There are 3 nested groupings, the coarsest first. Each group lies inside one group of the grouping before and may be the whole of it. The rows also spread widely along 13 directions, which tell nothing about the answers.
In the rows, zero is written as 128.
Known rows, each followed by its group in each grouping:
[ 56 123 161  85 190 107 131 131 186  91 133 128 111 108 165 104  59  93
 118  72 115 122 126 130 202 119 104 110 113 192 123 112 131 162 107 129
 106] => Vage Z846 Kuden
[104 135 157 105 123 124 129 126 147 124 130 131 121 123 154 128 109 130
 130 107 131 110 129 114 130 134 137 104 105 136 122 132 137 153 110 148
 127] => masi Z502 gilib
[ 94 159 131  84 112 108 136 126 128 113 162 122 129 144 166 127 125 128
 135  95 109  83 111 146 130  95 137 101  92 114 145 135 124 134  73 132
 136] => Vage Z146 gaped
[141 129  96 150 139  73 115 100 123 123 126 111 178  70  98 150 142 128
 143 136 149 120  76 177 174 150 106 152 132 120  96 114 128 124 133 134
 124] => masi Z377 dem
[117  99 180 113 167 133 127 143 120 103 122 126 139 123 157 122  79 105
 111 100 115 134 141 100 129 119 122 139 150 137  79 142 122 115 112 160
 110] => Vage Z697 Fum
[102 130 182 116 146 109 112 128 145 114 107 155 100 124 146 107  80 116
 125 107  80 149  92 116 165 125 140 136 128 138 111 105 146 157 138 164
 136] => Vage Z697 gito
[154 159 148 116 100 131 143 135 151  90 137 124 152 145 158 111 128  84
 146 131  90  91  99 152 129  98 108 119 107 101 134 122 124 128 132 130
 126] => masi Z373 Poduz
[129 137 147  91 136  88 141 151 156 119 113 154 131  91 170  88 104 133
 175  97  89  87  93 153 203 116 131 132 111 165 159  90 126 171 103 130
 104] => masi Z377 kerev
[132 130 107 111 117 102 162 125 147  92 151 129 170 111 155 118 119 100
 154 106 114  90 124 122 106 117  85 100  81  99  80 144 112 101 119 124
 154] => Vage Z146 nal
[147  79 189 118 173 107 135 146 114  81 148  97 154  86 121 131  91 142
 121 132 168 149 179 106 102 158 116 155 129 122  97 158 119 116 140 160
 131] => masi Z920 pogas
[142 165 136 148 100 132 136 103 111  89 162  97 180 131 117 114 143 126
 130 142 137  82 117 134 150 125 124 101 152  80 121 135 141  94 136 104
 134] => Vage Z846 Budi
[139 147 151 114 116 115 140 134 152 104 131 121 133 113 137  96 121 122
 149 144 141 110 125 126 158 129 112 101 118 115 119 130 132 130 140 134
 133] => Vage Z146 Nuva
[134 108 112 118 146 133 131 142 127 164  76 140 210 121 154 120 133 156
 107 121 114  70 109  94 147 138 128 120 114 174  78 119 113 126  87 139
 100] => Vage Z697 vovim
[168 151 159 112 109 109 129  95 115 120 158 103 156 101 158  79 108 174
 170 121 120  78 140 171 183 111 113 145 148 134 183 111 103 149 136 102
 144] => masi Z373 fosa
[111 155 148 153 115 127 116  83 131 107 159  98 179 115 149 117 128 132
 125 109 119  73 127 133 148 106 116 133 132 133 151 131 100 121 104  88
 120] => Vage Z846 bes
[137 108 129  91 170  68 138 163 116 108 116 120 155  71 118 109 121 167
 154 120 146 104 114 166 204 146 134 136 132 160 139 109 138 149 114 142
 100] => masi Z502 ged
[167 123 129 102 120 123 151 144 112 126 127 136 142 118 135 112 112 121
 155 129 141 111 116 131 157 143 119 106 158 102  81 134 152 124 132 149
 125] => masi Z920 tik
[187 129 150 108 105 125 160 136 157  93 138 104 219 135 172  94 130 128
 143 148 111  80 138 145 118 106  84 135  83 117 146 120  88 114 132 129
 142] => masi Z377 tak
[187 120 162 108 134 128 127 126 186 122 130  78 143  99 143 107 105 112
 146 173 204 144 156 157 148 133  67 127 124 148 121 143 107 150 162 154
 125] => masi Z920 Sulu
[174 107 152 126 131 156 113 138  66 173 107 111 163 126 134 130 145 157
 114 153 159 100 136 117 140 128 157 145 195 131  89 154 121 112  85 165
  98] => Vage Z329 sov
[122 181 125 126 109 116 107 120 138 139 136 104 110 111 136 152 160 105
 145 144 172 112  76 171 156 108 135 120 136 125 142 143 125 148  90 142
  98] => Vage Z697 gito
[154 114 130 141 129 112 129  95 118 134 127 142 150  80 155 106 102 105
 165  99  95 107 118 135 153 113  90 155 166 131  85 128  97 120 127 121
 135] => Vage Z329 sov
[137 151 119 102 109  90 113 109 137 154 117 147 153 140 154 114 117 161
 137 123  73 103  68 179 176 121 127 138  90 137 153  83 135 170 113 150
 154] => masi Z920 tik
[142 125 124 122 126 128 140 138 111 123 134 108 188 117 137 127 143 143
 126 131 151  80 137 111 118 129 125 109 118 119  91 150 117 100  97 132
 117] => Vage Z146 nal
[110 106 134 111 159  90 135 150  97  94 129 124 194 128 120 133 127 167
  97 119 103  98 116 123 132 139 147 131  96 116  99 122 137 104 100 151
 136] => Vage Z146 nal
[ 76 148 186 139 150 128 108  92 113  80 169  92 147 139 129 124 100 133
  85 107 123 110 133 136 173 117 142 131 154 120 151 122 137 118 120 115
 122] => Vage Z846 Kuden
[157 106 137 124 174  89 106 140 154 128  94 102 180  87 129 139 123 112
 123 154 144 140  88 187 178 129  96 180 123 173 114 109 107 142 124 165
  91] => masi Z377 dem
[169 156 112 138  85 121 129  94 129 159 135 120 135  81 126 112 138 143
 180 142 178  99 115 136 171 150 113 104 158 119 113 135 134 148 139 117
 128] => masi Z920 tik
[157 126 103 115 142 114 126 129 103 126 131 101 205 131 153 136 138 112
 125 123 114  81 103 180 146  92  96 149 140 130  98 127  98  90  89 134
 110] => Vage Z146 nal
[135 109 151  86 155 124 135 157  75 133 124 113 170 115 136 117 119 199
 120 113 146  71 146 119 161 144 172 127 148 153 130 132 135 138  80 139
 100] => masi Z373 fosa
[149 137 112  88 135  94 140 123 125 113 145 111 158 115 156 102 113 120
 158 117 118  96 113 189 180  97  87 134 135 126 124 116 109 117 115 128
 137] => Vage Z146 Nuva
[137 128 140 141 119 139 137 136  82 122 134 133 170 121 137 137 131 124
 129 100 106  72 108 109 125 125 155 130 164 102  90 138 142 106  94 122
  97] => masi Z920 Sulu
[195 140 172  90 118 138 154 188 129 103 134  80 200 142 152 101 165 161
 128 185 176  74 147 158 146 115 137 118 114 129 188 137 121 132  97 144
  85] => masi Z920 tik
[150 121 143 120 169  90 105 142 108 122 105 101 182 108 106 117 129 175
 110 155 135 112  95 180 216 149 139 159 150 156 143  92 147 140 131 145
 104] => masi Z920 pogas
[147 163 122 107 100 119 129  88 161 146 146 107 112  82 159 101 113 129
 188 116 166  90 132 154 174 121  90 105 130 151 143 129 107 167 127 107
 133] => masi Z373 Poduz
[ 73 157 144 112 132 119 137 127 126  89 157 119 111 130 125 128 115 103
 121 104 144 107 114 118 153 131 141  81 133  99 102 141 159 116 112 129
 120] => Vage Z146 Nuva
[ 56 124 207 112 118 150 123  90 153 135 150 139 118 137 183 109  60 169
 106  65  99 104 179  37  90 140 154 108  70 156 136 133 108 168  94 137
 163] => masi Z377 tak
[102 144  84 115 120 103 136 126 169 128 106 144 159 134 126 139 136 102
 114 131 119 109  72 126 137 145 105  83  71 116  62 121 149 121 126 149
 148] => Vage Z146 Nuva

New rows. What belongs after each?
[140 136 159 119 119 112 113 125 125 135 119 142 104 110 133 120 107 132
 150 129 116 130  95 136 150 136 142 136 138 129 115 126 140 157 132 156
 131] => masi Z373 fosa
[110 146 151 118 113 133 104  98 126 172 112 147 117 127 169 115 101 148
 136  91  95  92 106 128 169 120 148 126 142 160 133 107 131 166  99 138
 121] => masi Z502 gilib
[146 125  87 122 120 127 137 106 100 136 125 114 168 120 103 142 128 136
 122 133 162 101 117 120 137 167 115  94 145  93  42 139 156 103 144 140
 146] => masi Z373 Poduz
[167 156 130 131  83 122 160 148 125  95 133 142 160 120 147 111 155 103
 165 143 113  86  95 120 116 114 129 100 123  70 108 142 134 105 119 129
 124] => Vage Z697 Fum
[113 158 150 130 118 114 145 133  99  94 158 115 141 104 115 117 137 146
 145 112 150  79 117 126 180 146 163  98 159 100 143 129 164 130 111 105
  98] => masi Z920 tik
[115 134 121 131 116 119 139 117 155 155 115 156 140  64 166 100 119 128
 175  88 120  70 125  84 143 130 114 111 112 169  99 136  97 147  92 103
 112] => Vage Z146 Nuva
[167 123 159 120 142 138 108 125 120 135 108 106 168 149 148 106 112 118
 108 152 115 119 117 161 171 104 104 151 169 141 105 116 116 110 134 155
 115] => Vage Z146 Nuva
[106 140 165 170 124 127 114  89 122  96 153 118 161 109 147 138 112  94
 127  89  94  98 123 123 116 108 115 152 142 122 123 131 104 114 123 107
 112] => masi Z502 ged
[108 145 153 140  96  95 126 118 136 113 144 155 134  91 139 122 135 159
 154 116  91 100 104  96  98 132 159 127  70 112 145 136 121 152  98 131
 154] => Vage Z846 Budi
[158 136 138 105 114 128 170 127 117  80 169 113 148 120 148  96 100 102
 165 108 134  91 147 131 148 128  96  92 158  77  97 140 144 100 145 110
 141] => masi Z920 pogas
[133 152 159 145  92 139 124 128 120 142 119 149 127 121 150 119 148 121
 145 129 105  91  96 105 128 115 159 123 139 115 126 139 125 141  93 136
 111] => Vage Z329 sov
[105 114 138 107 137 107 131 156 111 136 112 156 125 123 126 145 120 152
 120 114 116 118 100  94 113 163 174 113  98 117  86 134 163 148  92 172
 129] => masi Z920 pogas
[ 88 153 129 112 128  90 122  95 169 129 155 102 127  68 145 126 117 153
 158 102 175  99 127 145 167 140 114 119  88 167 163 128 105 175  97 116
 126] => masi Z377 tak
[127 145 121 124 111  90 108  99  96 162 122 158 122  93 126 106 116 184
 162 111  93 100  81 138 190 138 162 135 149 131 124 105 146 156 106 133
 149] => Vage Z846 Budi
[211  98 143 101 147 119 142 155 153 152  87 142 171  74 199  66  98 107
 191 120  93  86 127 150 181  84  67 168 150 198 110 113  65 139 110 132
  91] => Vage Z146 nal
[ 67 125 187 131 167 114 120 138 151  80 139 101 155 103 134 136 116 133
  89 109 143 112 149  91 124 135 139 124  93 157 133 142 120 131 101 129
  96] => Vage Z146 gaped
[ 90 111 136 129 163 128 118 113 153 140 100 138 192 117 165 121 100 130
  94  88  82  83 108 106 160 122 114 139 105 191 104 105 106 137  91 120
 107] => Vage Z846 Kuden
[154 128 162 117 124 128 124 200  84 124 100 166 124 147 157 148 152  71
 137 130  57 109  53 141 107  77 176 162 158 106  97 143 136 114  62 184
  67] => Vage Z146 gaped
[155 121 130  98 151 122 127 123 113 129 131  99 164 123 149 103 101 130
 131 124 140 104 134 162 186 111  94 126 162 145  98 121 118 111 119 139
 121] => Vage Z146 nal
[132 153 109 129 101 126 115  92 133 154 141 107 137 124 126 146 134 136
 130 139 170 113 113 136 129 148 117 103 118 109  98 141 137 136 123 139
 147] => masi Z920 pogas
[170 132 138  77 127 169 131 132 113 173 117  93 190 174 176  93 111 172
 106 130 141  56 145 152 187 110 124 108 158 162 136 112 124 135  91 135
 108] => masi Z920 Sulu
[169 102 134 111 151 133 143 122  94 115 121  97 239 141 145 103 105 148
 104 122 114  76 139 145 173 127 101 139 161 126  93 106 121  87 131 126
 123] => masi Z377 dem
[ 76 139 151  96 128 150 140 125 147 152 103 162 137 143 183  81  93 142
 117  67  76  55 123  74 180 123 151  78 117 174 120 105 134 158  77 114
 114] => Vage Z329 sov
[ 79 140 165 130 144  99 121 123 158 103 125 140 110  89 127 121  99 116
 136 101 120 127  98 113 177 149 147 119 116 141 122 110 151 161 125 135
 110] => masi Z377 dem
[136 132 133 117 115 122 152 150 125 114 120 125 172 126 108 122 142 161
 117 149 165  98 121  95 139 175 150  78 107  99  97 135 171 126 130 143
 127] => masi Z920 tik
[101 147 171 118 144 113 144 134 139  56 156 112 167 140 140 104 101 117
 111  99  92  87 113 144 177 120 128 114 119 111 153  99 154 124 134 108
 117] => masi Z920 Sulu
[128 160 138 145  83 134 104  89 154 173 103 151 122 121 142 101 123 139
 140 138 109 109  94 103 155 135 130 107 121 134 106 116 130 152 137 136
 148] => Vage Z146 Nuva
[108 126  94 105 160  78 147 129  85  88 141 116 167  99 100 133 119 142
 130  95 142  92 100 168 207 155 130 105 166 104  89 110 176 105 128 123
 120] => masi Z502 gilib
[109 112 126 113 141  88 145 119 137  88 127 159 157 129 135 119  76 102
 129  89  56 128  86 126 145 143 102 128 102  98  63  96 148 118 151 150
 169] => masi Z377 tak
[191  83 152 131 145 103 120 108  86 117 140 106 173  91 132 133  96 125
 146 133 127 148 137 157 118 126  94 192 168 101  75 138 100 100 145 165
 147] => masi Z377 dem
[ 91 155 147 163 131  96 104  90 159 123 123 136 138  72 136 124 114 111
 150  96  98 103  74 142 190 129 122 154 128 166 143  97 117 160 122 107
 101] => masi Z377 tak
[119 130 177  90 145 121 146 163 144  96 126 140 111 118 163  86  92 101
 149 107 103 107 126 120 170 107 126 112 137 140 121 125 132 138 113 142
 106] => Vage Z146 Nuva
[134 150 111 129 121 103 111  98 102 132 139 114 149 103 129 138 133 135
 145 113 116  91  88 176 165 119 124 148 147 123 126 115 125 136 112 123
 123] => masi Z373 Poduz
[123 152 148 142  92 137 125  93 160 150 119 141 119  97 130  92 116 154
 147 137 150 105 126  76 167 158 134  82 132 132 108 129 143 155 146 119
 143] => Vage Z846 Kuden
[123 141 134 115 110  90 133 114 120 131 120 146 172 106 147  96 125 200
 145 105  84  67 109 134 176 140 154 121  98 138 164  89 137 159 116 116
 146] => masi Z502 gilib
[104 118 112 100 139  93 136  81 128 124 153 135 136  97 163 119  70 128
 155  55 100 105 132 147 156 127  87 125 125 133  93 115 120 137 126 121
 167] => masi Z502 gilib
[163 119  97  94 117 113 166 162 152 134  93 156 174 119 148 102 131 113
 150 133 113  90  99 108 138 137  99  86 101 122  57 130 137 115 126 146
 131] => Vage Z146 gaped
[125 100 144 145 177  97 132 128 145  79 128 100 201  85 110 128 105 118
 106 120 140 119 127 134 160 154  92 146 127 139  88 116 132 110 156 122
 109] => masi Z920 Sulu
[111 115 158 114 135 111 154 155 132  88 133 150 132 115 144 121 116 101
 135 108 104 115 119  95 108 129 138 112 106 102  92 146 134 122 106 152
 131] => Vage Z329 sov
[ 78 140 159 119 139  98 124 136 132 114 131 156 128  98 163 115 114 139
 145  77  76  79  96 116 157 108 166 138 109 163 158 121 116 162  59 117
  99] => Vage Z846 bes
[174 125 155  91 109 142 137 143  79 162 123 149 126 124 184  92 107 151
 170 105 102  85 130 119 147  97 151 132 178 125 116 139 113 133  79 147
 115] => Vage Z697 Fum
[129 166 140 131  87 140 114  74 149 145 133 121 149 150 155  98 112 136
 123 133 108 100 118 128 151 117 106 104 118 115 118 114 121 130 143 123
 167] => Vage Z146 Nuva
[163 118 130 104 122 106 144 158  95 126 129 116 202 115 145 116 155 186
 135 139 129  66 133 125 119 123 147 130  97 123 131 137 108 114  79 139
 124] => Vage Z146 nal
[ 75 135 158 142 131 127 132 128 134 117 122 152 130  91 128 114 113 143
 129  94 119  91 122  53 142 157 168  95 120 143 101 137 149 142 102 117
 111] => Vage Z846 Budi
[ 97 116 116 161 129 124 110  65 130 151 117 159 144  96 130 133  84 114
 122  86  91 123 100  88 146 150 107 128 150 131  38 121 133 122 140 126
 154] => Vage Z846 Kuden
[141 126 192 136 116 140 119 107 110 107 141 119 134 139 127 112  90 132
 119 134 120 138 135 107 137 141 136 134 159  91 102 126 144 119 157 158
 150] => masi Z377 tak
[ 82 118 171 112 174 112 107 131 143 123 116 110 136 109 119 123 107 173
  88 131 164 127 131 110 184 156 158 120 122 173 133 123 145 158 106 152
 108] => Vage Z846 Kuden
[104 141 148 110 151  96 109 151  86 126 121 132 139 116 138 141 137 151
 122 110 105 100  75 159 168 108 180 155 141 140 150 115 137 144  67 151
  93] => Vage Z697 gito
[112 128  98 113 112 105 135 107 122 141 133 137 139 121 121 152 119 133
 133 114 143 118  99 116 120 161 134  95 102  89  59 137 153 127 117 158
 161] => masi Z377 dem
[180 155 145 168  94 121 116 106 108 147 124 134 127  68 118 105 137 132
 186 144 144 108  95 141 192 142 132 141 201 118 124 123 139 144 148 114
  98] => masi Z920 tik
[126 143 120 128 145 106 108 105 141 131 119 100 150  93 119 128 122 133
 130 131 153 107 101 167 195 141 108 131 139 159 121 110 132 149 136 124
 111] => masi Z373 Poduz
[193 101 147  69 137 149 145 172  98 165  90 135 161 133 177  88 109 157
 143 135 127  90 139 117 153 114 133 125 163 153  94 132 117 131  93 167
 110] => Vage Z697 gito
[120 153 113  98  99  81 139 113 132 140 138 164  97  81 163 108 114 140
 202  80  98  88  92 154 168 120 135 115 115 129 143 113 132 173  99 125
 140] => masi Z502 gilib
[147 133 149 125 111 105 140 197 123 125  94 150 169 109 123 136 183 160
 138 165 120  86  73 110 120 146 193 132  83 122 142 128 141 149  79 168
  86] => masi Z377 tak
[100 140 137 122 140  92 111 122 115 102 142 118 158 138 130 162 127 116
 108 117  96 120  68 176 143 115 140 157 109 115 130 111 132 129  98 159
 124] => masi Z377 tak
[125 138 126 117 105 113 122 148  79 155 113 155 123 126 109 137 153 172
 131 141 128 102  88 105 131 150 194 108 132  95  91 138 164 129  89 167
 130] => Vage Z146 Nuva
[184 114 174 138 121 138 116 137  82 125 128 115 166 132 139 119 129 135
 130 151 115 113 130 127 116 107 136 158 170 102  98 144 115  96 118 159
 119] => Vage Z146 nal
[ 99 108 155  91 146 100 141 158 114 130 125 158 117  85 161 115 101 157
 161  71 107  88 135  98 136 132 167 125 110 164 132 132 122 164  67 143
 106] => masi Z502 ged
[148 126 195 122 124 122 110 154 122 131  95 133 131 138 114  95 123 189
 108 176 128 133 120  97 159 154 176 117 120 124 126 115 160 145 140 178
 136] => Vage Z146 nal
[119 121 129  97 135  85 141 168 141 137 105 179  81  72 134 126 112 118
 182 103 125 129  79 116 161 155 153 114 119 141  91 129 161 177 100 164
 105] => masi Z920 tik
[105 115 120 115 142 128 135 120 144 137 119 126 183 126 145 135 107 137
 102 100 130  95 128 101 133 153 115 105  97 150  82 126 130 132 108 134
 125] => masi Z920 tik
[141 140 171 110 117 179 134 105 120 122 161  91 128 146 173 114  84  82
 136 103 154 100 162 122 139 101  99 114 189 119 100 152 111 110 115 130
 110] => masi Z377 tak
[151 121 159 153 114 137 123 112 128 154 103 146 152  79 153  98 113 149
 151 116 121  98 134  72 140 139 130 132 150 149  93 134 109 137 121 122
 115] => Vage Z697 Fum
[189 135 153 102 104 117 162 176 147 114 123 159 103  78 166  83 132  93
 213 140 127 100 105 129 153 105 126 119 149 121 124 148 120 147 108 141
  99] => Vage Z846 Kuden
[101 111 171 109 146 129 118 137 110 122 143 132 128 123 161 142 101 126
 119  96 104 116 133 100  91 112 156 145 118 139 108 154 111 133  66 159
 121] => Vage Z846 Budi
[135 135 160 103 119 158 135 133  46 132 156 118 118 152 152 122 122 126
 132 103 128  83 136 125 143 101 170 117 212  88 104 157 141 103  71 144
 107] => Vage Z329 sov
[153 119 126 112 127 138 129 114 111 166 112 149 149 118 182 102 104 108
 152  91  80  82 111 136 165  94 108 140 171 151  90 121  99 128  88 131
 116] => Vage Z329 sov
[168 133 138 140 103  99 129 119 145 138  93 169 181  98 166  83 124 140
 165 125  49  86  81 129 159 111 110 153 109 141 126  91 103 143 132 124
 139] => Vage Z697 vovim
[178 143 153 136  87 126 133 111 146 151 131 162  69  54 167  86 104  88
 229 119 127 119 113 119 158 108 108 131 181 129 105 149 105 158 129 126
 119] => Vage Z846 Kuden
[127 118 125 139 145 105 120  92 125 131 136 126 176  72 171 127 104 116
 150  79  98  92 119 139 132 101  89 172 132 161 108 128  73 125  98 109
 121] => Vage Z697 gito
[ 79 169 118 132 103 104 111 120 155 118 133 147 109 143 130 179 140  69
 124 120  96 133  35 153 112 121 140 122  81  97 101 124 148 146  98 169
 129] => masi Z377 tak
[184 156 151 127  85 162 135 127 149 174 102 125 158 102 178  78 136 132
 178 138 141  57 122 117 181 111 124 112 160 163 144 120 105 154 106 109
  80] => masi Z377 dem
[117 102 133 104 145  91 147 136 125 123 116 146 132  73 118 101  94 171
 153 100 147 110 141  91 168 178 136  97 125 141  88 124 153 148 136 137
 135] => masi Z502 ged
[189 132  88  66  88 125 133 148  86 193 118 138 137 150 146 129 152 177
 154 162 151  98 100 147 119 128 155 101 125 101  86 152 139 134  73 189
 159] => Vage Z846 Budi
